Each new row is followed by its nearest point in the smallest flat space through zero that holds the last named rows.

Q115 (3 x 8):
[[  9   6  -5  15   2 -12  -7   0]
 [  7  11  -9  11  -8  -4  -4  15]
 [  6 -25  -4   4  13   7 -12  -4]]
New rows:
[ -6  10  -3 -11 -13 -20  -2 -20]
[ -4  14   8  -1   0 -12   7 -13]
[ 20  15 -11  -3   0 -16  17   9]
[  3  17  -3   8  -7 -10   1   6]
[  6   6  -1   2   7 -13 -13  -7]
[  5   3   0  10   5 -11  -4  -8]

Q82 (3 x 8):
[[  6  -6 -12  14 -10  18  -1  41]
 [ -4   4 -14  -8 -32 -25   5  42]
 [-28 -10   5  10 -16   5  -1  43]]
New rows:
[  5 -17 -23 -15 -23 -12  -9  -3]
[  8   6  -9  -8 -11 -16   3   6]
[ -8  19   6  12  -5 -11 -25 -10]
[-7  1  5 -4  1 -7  0 -8]
[ 6 33  1  4 -1 11 11  3]
[10  1 -5  1  0  3  0  1]
[  7   5   2 -15  -9  -1   8  -6]
[ 5  4 -3 -6 -3 -9  2 -5]
[  8  -7  -9  12  -4 -28  31   1]
[  6   6  -7  -8 -10 -15   3   3]
[ 8  9 -9 -3  2 -9 -2 19]
[  8   3 -10  -2  -9  -5   2  13]

Q816 (3 x 8):
[[  4  -7  -7   2  -6 -16  23 -11]
 [ 12   1  21 -13 -27  -3  27  -5]
 [-12  -2  -7   5  24   0   9  16]]
New rows:
[-11   9   4 -21  -6  -5  -9 -16]
[  5   2   3  -2 -10   2  -7  -6]
[  1  14  10  -4 -20 -12  -3  11]
[  5   3  11  -6 -12   4   1  -1]
[  8  15  -5  -9  14 -20  17  10]
[-4 -3 -2  1  7 -6 19  6]

Q89 (3 x 8):
[[ 13 -13   4  -5  -9  17   2  -9]
 [ -9   2   2 -15   0   1  -2 -21]
 [-10 -13   8 -12 -20 -10 -21 -17]]
New rows:
[ -6   7   4 -20  -6  10   1   3]
[ -2   1   1  -7   1   3   1 -10]
[ 12   4 -15   0 -15  10  -6   2]
[ 8 -7  2  2 -5  6  0  2]
[-7 15  8  1 15  4 12  8]
[-3 13 -5  2 15  0 11  4]
[-13   7 -19   9  20  14  -5  10]
[-2 12 -5  5 14 -1  9  8]
[ 13   1   3  10 -10   2 -19   9]
[  6 -10   2   8 -10  -2  -7  11]

Q201 (3 x 8):
[[  4  15  -4  10  -1  16  -9   5]
 [  7  14 -22   9  18  38  -3   3]
 [  9 -20   0 -11 -13   8 -34   6]]
New rows:
[  1  20 -19  11 -16  -4  21  20]
[-3 21  2 13  1  1 10  1]
[ -6   5  16  11   4   8 -20 -18]
[  2   6   2   5  -7   4 -10   4]
[-17 -16 -10  21  14   3  13  12]
[-2  0 -7 -1 12  4 13 -4]
[ 18 -15  -2  15  20  12 -18  -2]
[  6  -7 -11  -4   5  18 -12   2]
[-20 -17 -14  13   3  15  14 -14]
[ -1  -5 -10  -4  15   7  12  -4]
[-14   9   2  11 -19   5   1   7]
[ 0 14  6  9 -8 -2 -4  3]

Q268 (3 x 8):
[[-13  10  -3   8  -6  -7 -15  -8]
 [ -7 -11   6 -14  -3   3   2   2]
 [-21  14  11 -21  -9  -4   6   3]]
New rows:
[ 19  -8 -14   1  12   1   5   0]
[18 -8 -5  8  8  5  6  3]
[-12   5   8  10  -1  -2  20   7]
[-1 11  3 -5  0 -1  8  4]
[  2  -8  14  17  14   2 -17 -15]
[  2  -9  -7  13   1   0 -14  -7]
[-19  18   5 -18 -10   4  12 -10]
[-18  17   9 -17  -8  -4   6   3]
[-22 -25  -5   7 -10  22  -4 -12]
[-10 -25   0  -3  -5   2 -16  -7]
[ 11  -5  -7   4  -7 -19   4  12]
[ 7  0 -2  4  3  1  3  1]

Q159 (3 x 8):
[[-10 -16  24 -11 -25  15   1  14]
 [-14  10 -15   0  15   5   7  29]
 [ -4   9   0   4   2   1  -1  -8]]
New rows:
[ 16 -18  -4  -8  -3  -5  -3  27]
[ 12 -22  -5 -10  -1  -5   3  23]
[  5   1  -1  -9   9 -10   9  10]
[ 4 -4 -8 -2  6 -4  2 10]
[14 24  3 -6  1  9 -9 20]
[-7  4 -4  0  4  3  2 10]
[ 7 -7 -2 23 -4 10 -6 -2]
[ 2 -1  1  1 -1 -1 -1 -5]

Q14 (3 x 8):
[[ -2  11 -18 -28   7  11 -11 -19]
 [  1  -8  -8 -22 -26   5  11 -19]
 [ 20  12 -19 -15  16   3  29 -28]]
New rows:
[  3 -10  -7 -30   6  -9  -1  17]
[-3  1 -4 -8 -2  3 -6 -4]
[  2 -11   7  -5  13  15  -5  17]
[-4  2  2  4  5  0 -9  7]
[  8  18  11   9 -30  -1  14  -1]
[  4 -10   5   4 -16  -4  15  -1]
[10 30 12 23 -3 24 -8  3]
[ 0  4  3  9 12 -2 -5  8]
[-12  16   6  11  12  -5 -11   2]
[ -3   6   2   7  15   0 -12   9]
[ -7   8  11  21   7   4   3 -30]
[ 5  3 -1  3  8 -1  7 -2]

Q118 (3 x 8):
[[ -9   9  -3 -23   8   6  21 -20]
 [ -4  14  22 -11  27   6  -4   8]
 [-15  -1  -3   6  43  -8 -34 -10]]
New rows:
[-20   9  26   0  26 -16  -3 -10]
[-9  9 10 -8 30  2 -9 -3]
[-21   0  -3   3  -1  -3  -2  26]
[ 3  0  5  5  1  0 -6  9]
[  5  -2   4 -15   5  -5   0   3]
[-1  4  5 -5  4  2  2  1]

Q627 (3 x 8):
[[-11  23  11   6  -5   8  -9  -3]
 [-16   3  21 -15 -24   0  -4   2]
 [  0   3  29   8   0  -1  -7  10]]
New rows:
[  4   0 -12   2 -17  -3  16  13]
[ 0 -6 -7 -7 -4 -2  4 -2]
[-19 -13 -21  19 -27  -9  -9 -18]
[ -8   3 -15 -11  -9   2   3  -8]
[  5 -16  -7   7  17   3 -19   8]
[11 -7 -2  9 13 -3  2  4]
[ 31   4  -4  -1 -17  -2 -13  -6]
[ 1 -2 -2  0  1  0  1  0]
[ 7  0 -6 10  1 -2  6  0]
[ 5 -1 -5  5  7  0  1  0]

Q536 (3 x 8):
[[-10   7  -2 -14 -24  -8  -7 -11]
 [  1   6  -4  -9  -4 -23   5   8]
 [-25 -21   0   1  -3   3  -1   9]]
New rows:
[ 16  -2  -8 -17   7   2   6 -15]
[11 10  0 -1  0  0  0 -6]
[  4  10  -3  11 -17   4  19  20]
[ 2  1 -1 -1  3 -7  3  5]
[-16   1 -17 -10   1   6   7  20]
[-12 -10  -1  -1   0  -7   3  10]

Q22 (3 x 8):
[[ -6 -20  31  15   6  19  24  -5]
 [  4   5  12   6  10  -5   5  12]
 [ 22   1 -13  -7 -12  16 -12  -4]]
New rows:
[30 -2  6  2  0  2  0  4]
[23  4  5  2  1 11 -2  9]
[  3  -1   0 -14  -8   1   1   2]
[ 3  0 -4 -2 -3  2 -3 -2]
[-8 17 -5 -3  2 -6 -1  7]
[ -3   8  -5  -2   4 -13  -4   6]
[-4  4 18 -6  7 -5 24 -6]
[-9 -4 14  7  8 -2 11  2]
[  6   1 -13   5  20  -5  -3   8]
[ 4  8 -1  0  4 -8 -3  8]
[ -1  -8 -26  -2  -6   4   2 -17]
[ -5  -6 -15  -8 -12   5  -7 -15]
